The same things were measured in two ways. Each way mixes the same 12 hidden numbers, adds some noise and spreads widely along 6 directions of its own, which tell nothing about the thing.
(in the rows, 128 means zero)
Some things both ways: the first way, then the second way.
[ 89  93 137 150 125 129 104 117  88 126 135 100 136 140 146 132 132 123
 125 123 160  95 129 120 136 117  83]
[125 115 151 138 133 166 145  77 146 113 150 158 139 119 131 121 149 128
 115 125 136]

[ 92 107 109 163 147 124 117 132 132  94 126 116 128 144 121 142 155 120
 139  99 150  73 132 139 136 112 109]
[159 122 117  83 120  96 128 148 103 131 120 112 114 156 169 156 152 130
 138  80 161]

[126 142 129 105 124 116 124 142 132 149 119 152 118 133 131 115  98 137
 123 117 101 163 116 122 125 149 139]
[114 136 136 161 122 148 139 113 152 120 144 128 151 122 133 146 128 124
 127 141 143]

[101 112 138 162 134 127 131 132 114 129 129 126 133 125 144 114 125 135
 157 110 110 113 134 138 103 125 132]
[162 109 114  90 118  93 125 132 107 145 121 115 124 134 151 134 113 105
 158 109 139]

[128 116 145 126 116 129 137 151 142 129 116 139 129 114 113 123 114 117
 136 121 126 121 124 126 126 141 149]
[122 160 100 121 165 126 127 171 165 148 134 114 137 108 147 138 164 104
 100  91 153]

[134 122 126 158 141 121 126 140 127 111  99 103 124 144 135  96 176 144
 124  92 132 107 122 157 117 139 118]
[140 137 102 113 171 119 154 108 151 164 122 144 139 125 115 138 157  78
 131  99 154]

[132 123 140 134 131 138 135 152 128 130 118 118 120 140 161 111 151 151
 122  91 132 129 114 130 121 127 160]
[ 67 152  93 133 152 127 160 134 172 135 117 135 169 110 116 140 147  66
  82 113 152]

[ 97 105 160 121 137 144 116 119 129 133 132 131 150 100  89 132 104 102
 114 147 147 115 123 108 151 139 112]
[136 142 123 134 150 146 113 139 132 137 135 131 132 134 136 124 137 126
 103  94 130]

[170 134 113 123  94 110 136 143 152 113 125 125 122 140 110 148 151 107
 110 124 140 140 130 123 130 126 121]
[135 133 126 106 125 129 105 148 140 116 135 127 127 149 153 142 148 130
 125  68 136]

[142 142 134 122 120 128 132 104 127 139 131 115 132 125 106 125 107 113
 136 159 107 153 135 121 124 131 119]
[136 150 101 154 166 126 113 135 143 162 119 138 129 114 112 115 119 108
 134 100 116]

[125 146 118 147 125 143 136 108 137 123 155 105  96 197 137 129 159 128
 152 109 147 115 110 115 120  93 121]
[154 135 127 132 137 139 109 118 137 128 124 158 136 137  99 123 102 128
 111 113 115]

[134  94 146 126 122 145 138 115 124 140 135  97 142 133 143 131 114 109
 146 151 138 130 119 116 130 127 117]
[164 113 142 107 154 118 131 131 117 160 139 146 100 130 136 112 132 132
 176 118 127]

[116 102 125 154 121 121 127  89 102 124 123  99 137 118 114 145 141 113
 140 156 133  88 157 119 157 110  91]
[115 156 126 189 207 155 129 108 141 200 130 196  89  81 106  78 102 148
 139 113 119]

[ 91 146 115 126 139 109 106 126 119 116 129 155 124 117  91 140 106 126
 118 122 105 118 140 133 140 124 119]
[100 144  96 176 146 117 121 124 132 140  97 130 133 134 127 135 129 118
 119 117 123]

[117 122 113 103 120 139 117 116 114 123 145 113 123 170 158 143 111 122
 128 138 152 113 111 119 144 121  96]
[105 122 125 127 116 125 109 183 129  95 131  89 150 153 140 150 164 152
 108 141 121]

[128 124 133 106 115 132 124 123 104 156 144 130 112 130 142 128 113 145
 137 152 130 155 128 114 121 122 129]
[ 82 151 115 153 151 155 174 131 166 121 128 155 133 104 133 132 118 104
 102 119 157]

[142 125 109 146 124 116 138 133 137 107 121 116 127 149 149 117 170 135
 117  96 124 119 126 148 109 127 117]
[142 122 142 148 141 142  93 142 121 137 138 130 131 124 122  98 115 145
 119 144  90]

[140 104 157 129 110 123 129 114  88 145 142 102 144 101 136 128 133 129
 122 156 124 137 137 127 130 124 109]
[101 137 133 136 162 166 147 113 157 126 137 161 117 112 110  93 143 114
 106 109 122]

[154 125 132 114 119 151 138 104 130 137 133  83 144 124 128 129 124 121
 118 159 144 149 133 103 136 123 128]
[136 133 119 108 121 116 121 153 112 118 129 111 129 148 150 149 158 132
 115  93 136]

[109 119 123 134 134 138 121 102 105 145 157 120 137 126 154 149 106 127
 132 152 150 138 143 116 121  98 115]
[143 114 149 127 125 139 151 102 105 138 134 156  93 119 157 109 107 163
 139 100 150]

[111 126 121 147 139 103 111 171 122 109 101 144 132 110 131 107 140 150
 123  81 111 109 127 156 118 156 136]
[150 118 148 120 107 159 163  93 132  96 161 116 123 134 166 156 167 135
 131 118 157]

[128 142 109 136 125 105 122 110 132 128 125 144 113 138  88 131 134 123
 157 147 115 129 139 134 122 134 100]
[131 120 106 106 106  97 149 125 140 101 110 101 155 151  94 153 147  76
 126 165 109]

[164 130 134 119 160 105 110 154 130 143 113 133 136 100  95 129 132 135
 123 129 122 173 128 157 148 138 153]
[138 106 122 154 126 119 115 161 122 113 107 134 109 115 135 114  79 171
 160 149 117]

[104 119 128 130 131 129 123 132 124 133 155 150 122 149 149 147 118 122
 132 115 136 136 119 121 111 106 126]
[146 105 164 110 109 135 150 105 138 102 131 134 109 143 134 113 149 139
 121 145 129]

[122 134 144 107 132 138 126 136 121 151 131 147 127 122 141 116  97 139
 128 134 116 159 113 123 116 141 144]
[148 104 140 115  85 131 125 143 124  86 136  78 134 153 151 150 146 150
 116 168 126]

[175 120 129 142 116 135 149 123 125 121 122  80 118 151 151 114 183 138
 129 128 140 131 127 141 117 114 129]
[128 132  96  87 162 102 142 150 147 146 107 125 124 137 118 132 163  90
 119 107 139]

[134 127 162 116 131 149 139 139 139 131 130 138 141  98 119 117 118 127
 117 137 127 127 114 124 132 136 155]
[151 142 135 148 165 178 107 154 136 132 151 124 103 119 127 100 143 169
  82 132 103]

[127 132 126 128 143 124 122 150 124 117 108 130 143  91 132 115 135 157
 114 109 116 107 131 146 148 147 152]
[ 90 153 110 153 179 147 161 123 120 164 134 165 121 112 113 118 135 116
 118 102 128]

Other things, the second way, with their names:
<744>: [151 144 143 135 150 132 112 158 134 124 121 132 115 145 127 126 159 154
 101 134 135]
<693>: [138 156 132 104 156 147 130 179 172 113 139 108 114 137 136 131 211 146
  70 107 146]
<530>: [108 150 100 132 155 152 132 141 146 148 134 126 129 130 143 142 123 129
 107  72 171]
<866>: [105 125  97 125 173 116 121 129 111 152 112 157 151 169  79 144 129  88
 174 106 122]
<817>: [121 123 133 154 134 148 104 146 128 117 143 115 146 105 101  95 130 145
 111 170  80]
<340>: [177 126 146 125 146 131 112 125 132 135 132 146 108 154 118 129 142 141
 147 128 109]
<2>: [132 129 143 146 110 179 173  95 118  97 151 107 118 127 123 125 136 147
  89 159 134]
<620>: [148 129 118 130 159 107  84 171 122 157 120 124 128 117 115 104 139 151
 130 128 100]
<272>: [133 150 120 134 136 128 107 182 149 123 125 101 121 140 140 132 145 140
  94 122 121]
<184>: [123 134 140 113 124 121 110 159 145 101 133 110 138 132 126 114 189 122
  93 131  99]
<118>: [120 113 131 138 140 152  98 110 119 133 136 136 143 121 115  82 116 110
 122 108  90]
<619>: [152 147 148 147 154 143 122 149 113 129 132 162 104 130 118 104 118 139
 135 110 107]
<660>: [127 127 119 140 136 118 115 144 119 138 119 128 125 129 135 124 112 131
 130 129 116]
<106>: [114 107 103 121 136 101 139 106  97 167 116 141 123 139 135 137 104 112
 166 117 131]
<286>: [134 138 142 117 172 101 112 178 164 119 109 126 101 130 123 106 252 155
  87 153  97]
<456>: [105 138  98 127 156 119 142 149 118 133 108 142 131 140 123 152 149 140
 114  99 158]
<813>: [153 127 141 135 143 148 156 124  85 139 145 146  96 143 172 137 134 155
 137  95 148]
<542>: [119 139 139 136 141 146 123 129 159 144 142  99 125 107 116  86 170 130
  70 156 104]
<800>: [187 145 143 125 156 159 170  98 157 123 148 118  90 115 134 120 202 128
 107 131 140]
<664>: [135 148 140 117 110 141 179 129 151  88 139  99 138 117 133 136 177  98
  79 148 150]
<906>: [118  89  99  86 112  67 122  95 118 137  80 141 144 158 137 145 115  83
 160  99 151]
<213>: [121 130 123 160 143 144 104 154 149 128 117 136 109 118 120 104  98 166
 122 131 110]
<158>: [138 136 109  99 145 136 154 109 116 157 142 145 123 160 132 158 118  85
 138  80 145]
<584>: [ 95 142  99 149 144 157 178 109 128 129 142 121 146 116 119 140 145  93
  99 122 124]
<599>: [122 112 107 100 144 110 162  92 137 142 113 135 129 135 122 144 158 100
 134 123 157]
<503>: [122 151 155 134 137 158 118 158 163 133 165 138 109 123 166 124 149 158
 110  80 131]
<559>: [ 95 140 103 173 130 143 130 128 122 131 131 151 156 104 159 155  68 122
 118 113 146]
<419>: [147 107 107 110 136 119 129 110 103 154 116 148 114 150 120 128  73 105
 164 106 120]
<881>: [126 133 114 124 134 114 107 173 115 120 125 126 126 139 157 141 133 127
 146  90 120]
<43>: [151 136 154 114 125 148 100 188 157  88 155  92 116 139 163 138 198 184
  97 122 130]
<386>: [100 138 108 147 167 146 146 128 134 139 128 164 134 116 112 131 124 126
 133 109 138]
<51>: [103 128 112 158 138 119  96 159 148 115 107 100 159 138  93 116 140 108
 119 171  89]
<41>: [110 112 121 147 127 116 133  88  90 169 122 127 139 116 117  96 112 118
 123 135 109]
<701>: [117 131 108 167 142 111  92 145 159 159 107 116 132 105 135 120  92 144
 120 154 131]
<265>: [117 140 120 141 145 144 148 122 137 148 136 146 128 117 149 128 112 116
 111  96 145]
<336>: [151 127 145 121 185 144 133 123 149 157 142 159 101 134 123 106 185 133
 152 108 124]
<147>: [136 120 115 142 157 117 133 159 130 144 106 144  97 119 135 117  96 151
 153 141 130]
<141>: [147 137 123 130 163 109 106 151 142 178 126 122 110  93 133  82 139 124
 119 125 105]
<268>: [119 144 129 145 137 146 134 143 142 129 135 127 145 114 128 123 113 121
  95 134 144]
<710>: [120 137 133 114 185  72 128 167 142 182  96 162  90 130 122  98 173 126
 142 129 121]
<108>: [155 108 127 102 139 107  62 150 114 158 128 112 123 170 110 118 128 143
 165 116  93]
<801>: [137 154 150 156 169 191 151 127 161 131 155 168  72 106 155 112 141 193
 114  80 160]
<602>: [147 120 116 104 137 105 132 168 103 132 124 110 118 132 123 135 144 150
 141 143 131]
<907>: [127 133 112 134 142 126 134 144 133 131 123 121 128 130 128 136 135 124
 125 125 129]
<812>: [105 123  83 120 129 109 152 150 130 144 125  85 171 114 111 147 119  90
 123 158 139]
<332>: [151 135 128 128 150 111 111 153 137 154 115  95 115 152  99 107 161 123
 106 171  93]
<566>: [154 135 118 103 144  96 102 179 137 127 119 106 128 134 132 128 176 119
 128 115 116]
<231>: [197  95 147  99  93 111 126 109  78 138 130  86  84 159 181 139 149 198
 129 122 159]
<594>: [ 97 136 107 172 140 126 108 130 139 145 116 136 160 109 130 118 103 108
 116 118 116]
<575>: [135 143 133 145 155 150 155 125 159 142 133 165 103 109 127 115 109 129
 132 111 138]
<782>: [152 130 142 143 149 135 106 140 147 115 122 117 117 133 113 105 182 153
 100 154 103]
<156>: [147 102 122 121 120 106 118 114 134 115 104 124 119 156 139 136 132 113
 152 136 111]
<23>: [ 99 121 113 128 146 146 164  94 174 112 124 116 120 130 120 120 187  95
 123 129 126]
<686>: [139 142 145 140 129 144 139  96 150 131 146 148 130 124 117 121 138 107
 125 111 114]
<380>: [110 111 119 144 118 129 151  71 122 133 124 146 141 140 127 143 108  99
 149 128 129]
<202>: [168 119 120 101 109 114 134 150 122 108 122 117 117 142 143 150 109 136
 140 117 139]
<516>: [138 103 123 148 143 133 131  80 127 134 109 130 115 123 104  93 134 116
 119 172  89]
<269>: [136 126 115 148 172 123 100 121 142 166 108 159 111 139  97 113 110 136
 157 125 116]
<5>: [130 113 123 105 141 129 183  70 117 147 136 149 119 139  98 129 141  91
 166 120 137]
<417>: [135 138 142 148 126 148 121 154 122 121 143 131 131 112 132 117  97 148
 112 136 122]
<36>: [138 148 147 156 160 129 118 148 144 118 133 151 131  93 115  97 186 133
 105 137  91]
<366>: [158 142 138 151 129 125 103 138 134 147 139 137 148 123 120 131 106 131
 121 136 114]
<11>: [109 125 104 142 136 101 112 142 122 160 105 112 146 129 112 118 105 113
 112 155 111]
<280>: [117 148 105 141 167 108 165 106 124 175 117 150 138 126 108 135 143  72
 142 120 138]
<827>: [148 143 118 157 141 146 103 146 130 143 142 119 118 128 146 138 113 152
 112 121 108]
<729>: [120 124 124 120 104 128 121 144 124 118 137 110 146 129 156 137 114 127
 116 102 139]
<570>: [ 85 129  91 142 156 125 137 111 133 168 113 148 163 110  88 116  89  97
 130 111 146]
<623>: [119 126 125 100 152 125 168 117 131 139 131 113 123 133 144 122 204  96
 101 123 146]
<331>: [135 136 111 128 118 101  84 188 126 122 111  92 136 129 152 129 134 147
  83 126 108]
<646>: [140 141 113 147 134 123  91 146 153 119 118 122 146 148 134 149 129 107
 125 116 114]
<326>: [142 126 121  91 108 139 134 111 118 118 142 137 132 164 136 165 108 126
 137  61 163]
<742>: [111 117 108 136 124 135 119 139 123 121 116 130 123 147 130 139  91 148
 122 125 124]
<288>: [178 136 141 106 124 122 133 139 121 123 146 107 108 129 138 131 171 135
 133 121 123]
<390>: [118 136 124 158 154 162 143 102 141 147 137 161 115 117 122 123 105 145
 130 109 143]
<246>: [149 125 106 119 123 116 125 139 101 127 117 109 107 153 164 150 120 128
 140  94 140]
<103>: [131  96 106 117 143 118 142  94  99 124 100 155 128 150 114 130 129 109
 133 131 113]
<665>: [149 115 119 140 146 114 125 134 141 118 108 101 103 120 105  95 174 124
 123 189  67]
<72>: [113 144 120 147 176 120 133 149 127 160 117 142 107 113 130  95 167 121
 102 125  98]
<505>: [171 103 141 124 146 115 115 131 109 140 114 129  86 152 111 103 139 160
 154 167  91]
<230>: [151 123 115 117 130 107 100 144 126 110 111  95 146 150 108 132 174 112
 111 152 101]
<427>: [ 94 165 134 148 157 155 165 133 146 148 145 148 127 117 126 118 143 110
  86 110 146]

Some of these things the first way, each followed by its name:
[154 134 112 138 117 120 145 106 133 134 123 103 134 117 126 113 131 133
 151 151 103 146 149 128 107 133 123]
<288>
[147 145 121 143 115 101 141 143 130 133 105 154 102 143 145 119 154 144
 124  90  97 146 133 144 111 120 153]
<701>
[136 132 120 134 137 114 123 146 143 114 110 131 132 129 125 123 141 128
  99  97 125 141 127 139 124 136 134]
<594>
[162 137 128 135 131 117 141 150 135 119 113 124 135  98 113 119 139 134
 128 128  98 157 141 157 108 135 161]
<665>
[ 84 136 127 126 137 138 117 157 144 119 142 182 121 137 137 140  99 127
 132  96 137 112 111 124 112 124 151]
<265>
[127 134 132 120 118 125 121 102 107 143 125 131 130 117 117 125 124 132
 128 159 123 143 137 116 127 140  99]
<272>
[137 145 148 113 115 102 120 121  98 156 129 146 121 115 108 115 112 130
 123 144  97 152 127 133 141 140 116]
<269>
[155 128 114 122 132 137 152 110 151 129 114  92 125 137 137 104 147 143
 121 129 108 146 129 130 121 134 137]
<280>
[146 135 118 147 114  99 143 128 142 122 112 177 143  93 124 134 142 117
 105 127 107 132 156 147 102 135 118]
<542>
[ 93 150 127 136 141 129 113 129 141 143 118 160 119 142 116 115 101 134
 146 108 123 131 116 108 121 147 128]
<366>
[100 131 139 139 177 167 128 107 139 131 127 130 153 124 155 128 100 125
 115 124 140 131 126 120 126 112 151]
<231>
[142 129 150 127 139 147 144 144 158 123 127 137 130 125 111 126 137 118
 128 117 126 130 108 130 130 128 162]
<419>
[109 133 120 129 119 123 115 103 120 141 137 151 132 106  94 149 101 114
 133 166 149 132 157 104 130 121 104]
<331>
[118 119 141 121 136 103 112 142  99 123 120 102 127 132 123  96 146 144
 118 103  96  93  98 161 166 150 105]
<866>
[115 128 146 107 147 144 124 151 129 147 146 154 115 135 130 138  89 129
 153 129 129 145 106 128 132 115 169]
<147>
[114 114 153 126 136 152 126 116 116 143 126 107 139 114 133 122 111 131
 131 141 129 135 125 107 137 127 138]
<660>
[151 124 127 131 143 116 132 109 132 138 128 120 136 133 127 128 139 115
 115 134 129 128 127 148 149 118 109]
<570>
[126 126 126 131 101 105 131 122 139 107 136 156 130 154 104 153 120  79
 132 127 122  87 117 131 147 126  87]
<108>
[ 71 112 131 149 157 122 121 150 134 119 135 163 118 138 131 126 131 134
 143  78 116  88 111 144 126 124 135]
<268>
[133 126 128 128 136 132 139 129 141 130 116 135 136 109 148 118 149 151
 110 109 113 135 127 126 127 140 147]
<427>
[151 118 153 128 133 124 130 125 113 147 114 108 159  80 121 109 118 133
 123 152 113 145 136 131 140 153 130]
<817>
[122 136 112 126  87 133 126 127 119 124 133 143 124 159 166 152 115 120
 134 132 153 122 124  97 114 126 106]
<503>
[104 136 118 113 139 138 115 128 114 133 153 115 109 155 142 137 108 142
 141 122 146  96 115 126 162 101 134]
<456>
[171 132 125 110 115 136 154 109 142 139 142 112 130 134 134 129 116 114
 135 160 115 149 125 129 128 122 131]
<5>
[112 118 114 122 109 131 123 113 113 148 160  94 129 137 133 136  87 123
 158 151 137 143 144 103 118 113 119]
<36>
[141 103 145 133 119 139 119 120 100 128 111  76 141 129 144 125 145 132
 125 140 153 122 124 114 144 139 103]
<43>
[120 126 110 110 114 141 142 146 162 112 152 156 126 123 127 159  99 107
 123 129 142 122 134 113 118 108 159]
<72>
[146 116 147 128 126 156 135 116 117 135 126  82 132 144 158 118 150 138
 123 137 150 131 115 116 133 121 125]
<693>
[ 94 116 118 124 122 113 119 107 111 137 152 133 107 145 116 135 131 133
 137 133 125 110 128 123 137 113  95]
<744>
[116 138 120 112 102 128 122  91 109 143 153 123 108 164 118 132 107 117
 151 162 137 135 126 103 119 122  78]
<340>
[125 129 116 130 123 117 127 129 133 131 140 140 131 134 118 140 101 107
 141 136 134 115 132 133 136 121 117]
<620>
[110 138 111 108 131 141 116  98 124 120 138 141 142 115 106 138  85 111
 133 182 148 107 140 122 131 136  91]
<584>
[151 124 127 136 149 118 126 113 120 138  96 123 143 104 127  97 137 141
 132 153 119 125 136 157 133 159 107]
<812>
[101 109 138 149 124 115 115 137 109 129 142 130 121 143 131 147 133 116
 122 103 146 124 132 125 132  96 122]
<906>
[125 127 144 117 127 134 128 160 145 121 130 143 121 137 108 140 119 112
 123 109 126 151 110 121 119 123 159]
<156>
[142 126 135 135 138 120 123 108 100 135 116 109 136 112 131 110 151 146
 122 144 115 140 139 145 129 137 108]
<505>
[154 128 116  95 108 135 139 128 138 138 154 117 112 154 126 146 111 113
 136 151 146 130 117 120 151 107 132]
<386>
[108 144 129 143 131 123 115 124 126 121 133 143 122 148 116 135 134 125
 140 112 135  94 115 125 147 127 110]
<326>
[130 125 154 112 135 147 140 146 149 126 134 143 132 128 124 132 111 110
 114 115 121 120 101 128 147 124 163]
<530>
[165 133 140 108 128 138 137 123 134 145 120 111 134 116 119 118 120 133
 120 155 122 164 127 125 133 137 144]
<907>
